The first 5 rows are patterns. Each new row is the sum of 2 different patterns, raised or lowered, with some noise. Before adding, each is slid sideways (what falls off one end comes back at the other) and multiplied by a number that may be negative. Names go in the order of the patterns.
Some rows, each with the names of its patterns after it:
[-25 -10 -29  31  37  17 -15  14  -2  -9 -18 -28  28 -36 -35 -37  15  18
 -28  38 -30  22 -29   3 -28  -9  -8  -4  -1  16 -27 -24 -32   6  37  26
 -22] | j_899
[-31  12 -18   7 -16 -28 -26  27  28 -27 -34   9  -1 -10   9  11  26  40
  41  26 -37 -32  38  37 -32 -18  13 -30  16  38  37  22 -39 -27  36  20
   4] | j_505
[ 25  29 -26 -18  41  11  19 -28  27 -28   5   2  15 -24   2  -9 -34 -26
  -2 -13   0 -27   7  -3  -2  15  27  14 -30 -12  -8  -7  31  36 -15   1
   7] | j_958
[-41 -33  28  12  14  -8   4  37  22  -6 -21  24 -30 -18  28 -29  33  -7
  25  26  13  30  38 -33  38  36   6 -30 -27  -4  20 -37 -39 -19   3 -33
   5] | j_814
[ 15 -24  33   0  12   0 -13  10  -5  32  -4   5  15 -36 -39 -22  -6  22
  38 -28  31 -26  41  29  15 -26 -12  16 -13 -21 -17  11  20  10  -6  -8
  17] | j_596

New rows. What belongs after each?
[-11 -27 -62 -72 -34 -40 -12  17 -36  -9 -44  -5   5 -29 -50 -41 -32 -61
 -60 -25 -18 -14 -21 -59 -65 -12 -24 -56 -26 -54  -8 -21 -72 -35 -50   8
 -55] | j_958 j_596
[-24  29 -11  -8   3  33  18  17  42  21  31   3  15  -2  40  26   4  -1
  54 -12  25  26  34  34  16  26   4  21  17   7  47  45  34  41   6 -11
  51] | j_958 j_596
[-44 -28 -44 -33 -55 -25 -56 -77 -63 -35 -58 -31 -73 -42 -27 -32 -17 -15
 -21 -45 -37 -43 -49   1 -17 -53 -23 -41  -1 -13 -46 -39   4 -14  -5 -71
   3] | j_958 j_814
[ 3 42 47 50 54 25 60 39 14 54 58 24 14 12 13 29  9  3 20 20 16 33  7 20
 59 44 25 21 30 48 58 44 12 44 17 31 61] | j_958 j_814
[ 35  30  13  -2  13  -3 -18 -39 -43 -12 -12  40  35 -52 -54  39  16 -14
  10 -32 -13 -17 -45  27  13  -8 -33  19  25 -10   8  13  15  32  47  -2
 -21] | j_505 j_958
[-21 -60 -48  -6 -82 -76 -60 -22  -8 -71  14 -53  -7 -38   0 -39 -56 -41
 -34 -31  14 -20 -58 -52 -14  28  21 -64 -62  -2 -41  17 -13  11 -60  -8
 -25] | j_899 j_958
[-25 -15  24  21 -35 -24   9  15  -5  -8   1  -9  11   9 -14 -31  10   9
 -26 -16  -1 -16 -12 -31 -25 -29 -22  20  22 -22 -37   6   0 -16  23   0
 -33] | j_505 j_958
[-16  -7 -27 -15   0   7 -30 -19 -27 -29  28  31 -48  11  -9  18  15 -50
 -25  22  19   1 -39  22 -69 -39 -29  -4 -23  15 -45 -26 -61  12  -7  -3
 -61] | j_958 j_596
[ -4   5  24  -1 -12  -3   1  18  20 -23 -20 -17   4  40   0 -31  10  25
  23 -24  35 -26 -16 -16  -1   5  16 -24 -31 -18  16 -13  11 -21  15  13
  13] | j_505 j_958
[-19  34 -31  14 -26  34  13  19  26  21  -5  20 -25  33  15  21  -6 -43
 -36  40   9  -3  28  -9 -16  -8   9  10  25  21  21  46 -23  56  52  24
 -14] | j_899 j_814
[ 17  46  -3  35   6  24 -10  54 -11   2  23  49  49  44   2  41  38  47
  50  68  15  44  47  -4  40  44  47  19  14  15  30  34   0  68  22  -8
  28] | j_899 j_814
[ 42  39 -30  34   2  41 -12   1  -8  -4   8   1  -2  13   0   4 -29   1
  50  35 -11  -6   9  -1  59  64  39 -18  10  28  22 -18 -21  44 -33 -12
  -4] | j_899 j_505
[  4  29  37   8  40  65   3  57  16  64  33  34  44  34 -29  35  75  36
   7   8 -11   1   8  -7   0   0 -29  48   9 -41  31  11  58 -10  49  43
  35] | j_958 j_814
[ 31  32 -24   4  15  14  28  31   8  26  12  34  43 -20 -14  38   3   8
 -31  53  -4  -3  -5  38  -6   5  15 -32 -35 -10 -14  27  -5  -1  -3   5
  38] | j_505 j_958
[-43 -35 -36 -38 -11 -49 -31 -57 -44 -59 -57   7  -2 -17 -28 -73 -87  -8
 -59 -24 -81 -76 -31  -8 -56 -55 -40  -4 -43 -26 -55 -46 -43 -16 -49 -43
   1] | j_958 j_596
[ 47  52  19  68  40  57   9  19  28  37  12   0  38  30  11  45 -22 -19
  36  35  56  50  15  77  28  54  36  56  -8  10  61   2  39  15  54  62
  46] | j_814 j_596
[ -6 -54 -22  19  16 -32 -23 -47  13 -10 -35 -39 -22 -10 -24 -34 -34 -79
 -41 -25 -53 -31  17 -52  -4 -44  21  22  19 -18 -17 -39 -63 -17 -13 -39
 -20] | j_505 j_596
[ 50  15  12  15  -2  31 -40  13  19  54 -25  27   5  45  -7  40  -4  34
  20  61   7  -9  22  55  37  33  37  13 -24   2  28 -12  -9   9  55  47
  -2] | j_899 j_958
[-35 -47 -11 -36 -60 -48 -90 -72 -74 -13 -12 -87 -91  10 -38 -66 -10 -37
 -61 -70 -68  18   9 -61 -57 -24  -8 -30  -3 -56 -26 -15  -7 -64 -81 -20
   0] | j_505 j_814
[-31 -51 -51 -33 -49 -67 -23 -36 -49 -56 -37 -26 -26 -56 -44 -28 -53 -39
  -9 -44 -37 -46 -29 -28 -13  -3 -27 -53 -14  -6 -18 -66 -61 -16 -22 -45
 -72] | j_958 j_814
[-47 -40 -43 -45 -68 -57 -54 -36 -34 -58 -62 -25 -43 -42 -27 -46 -49 -44
 -43 -33 -32 -58 -51 -26  -9 -52 -30 -40 -21 -13 -37 -59 -33 -21 -15 -56
 -27] | j_505 j_958
[31 20 16 35 51 31 35 30 37 50 24 10 63 34 44 16 36 21 30 45 33 21 37  9
 -6  8 24 34 48  3 46 15 47 50 48 24 11] | j_958 j_596
[ 26  17   2   9  18  51  53  51  40 -27 -25  53  43  -9  -9  12   7  38
  25  39  23   3 -18  57  28  18 -14  38   3  26  22   9  -2  44  37  10
 -12] | j_505 j_958
[-75 -70 -22 -11 -23 -20 -73 -56 -70 -23 -56 -34 -22 -26  -9 -80  -3  -9
 -12 -29 -30   1 -66 -23 -77   5 -57   4 -52 -46 -41 -21 -44 -22  -6   4
 -33] | j_899 j_596
[  9  26  48   1  -4  58   4  -6  43 -19  60  -6  31  32   5  10  29   5
  50  46  18 -47 -48  16  22 -31 -48 -35  33  -6 -26 -39 -38  57  -6  44
  -5] | j_958 j_814
[-78 -37 -21 -16 -21 -52  -5 -29 -18 -38 -22 -13  20   4 -47 -55 -67  -8
 -57 -40 -74 -48 -29 -32  -6 -32 -42   1 -44 -36 -62 -56 -37 -46 -69 -22
 -43] | j_814 j_596
[ 11  34   8 -17 -28 -12 -59  25 -37 -34 -38 -12  23  -4 -31   0 -10   8
 -45   9  -6  -2 -31   1  10 -25  22   6  -5  14 -15  20 -35  -2  -9 -30
  -2] | j_958 j_596
[-30 -19 -45 -47  -5  -7 -40 -22 -18  -1   9 -21 -24 -23 -37   3 -24 -28
 -51 -17 -41 -11 -21  -8 -20 -65 -55 -11 -24 -25 -57 -16 -38 -24 -26 -26
 -32] | j_505 j_958
[ -8 -12 -34  16 -23  -7 -37   6 -48 -17 -24 -13  -4  -7 -23 -45 -28 -10
   2  27   0 -12 -12 -41 -16  29 -19  -3 -27 -30 -26  -6 -21  -3 -24 -19
 -22] | j_899 j_596
[-53 -16  -4 -18  -4 -81 -46 -69 -32  -8  13 -72  -3 -59 -19 -24 -19 -61
 -40 -35 -37 -51 -47 -10   8 -11 -57 -47 -22 -22 -28  25 -41 -18 -25 -24
  -1] | j_958 j_596
[-52  13 -55  -6 -52 -32 -46 -41 -44 -12 -40 -28 -42 -25 -31 -18  -8   9
 -19 -30 -31 -27  -6  18   2 -43 -19 -30 -24 -36 -56 -14 -42 -36 -56   0
  -4] | j_899 j_814
[-35 -10 -66 -55  22 -28  -9 -49   8   2 -15  12  20 -33  41  38   2 -73
 -66   1  21 -74 -68 -30 -36 -40   9 -34 -35 -21 -27  15 -15 -14  -8   7
 -39] | j_505 j_814
[68 59 23 44 52 12 79 81 28 19 24 52 67 -4  1 53 45 30 18 30 -3 55 43 54
 14 39 50 25 14 21 38 19  7 57 17 53 41] | j_958 j_814
[ 60  29  49  35  42  57  36  17  13  55  -7   4  68 -18  59  15  51  60
  34  59  45   1  60  52  55  23  17  28  33 -28  10  -7  48 -26  16 -18
  13] | j_814 j_596
[-18  36  13  26  18  20  11  -6  22  20  -5  50  49  22  12  -2 -19  42
 -19  44 -18  -7  11  51  35  -8  24  32  30  22  16   3  23  28  13  17
  28] | j_958 j_596
[-52  -6 -30 -24 -55 -35   6 -50 -34 -26   9 -26 -51  10 -49  28 -12 -27
 -41 -19  -3   4 -39 -18  -7 -29 -30 -35  39 -17 -32 -37 -12 -62  12   9
 -29] | j_899 j_958
[-37 -44  30 -11 -43 -51   5  41  16  40 -19 -68 -80  -5  -3  41 -83 -57
 -28  45 -10  -8  -4  25  33   5 -55 -47  22  30 -35 -23  22 -51 -20 -45
 -49] | j_505 j_596
[ 44  11 -21 -23  13  35  31   7  21  38  64  68  11 -35  16  51  57 -38
  17   0 -10  26  54  22  31 -28 -38  20  26   3 -14  -1   1  14  -5   0
  11] | j_505 j_958
[-31 -43 -27 -74 -36 -16 -27 -22 -21 -60   4  15   1 -22 -28 -48  17   2
 -49 -55 -34 -34 -31 -65 -60 -40  -1 -33 -24 -36 -45 -10 -58 -22 -43 -35
 -19] | j_505 j_814
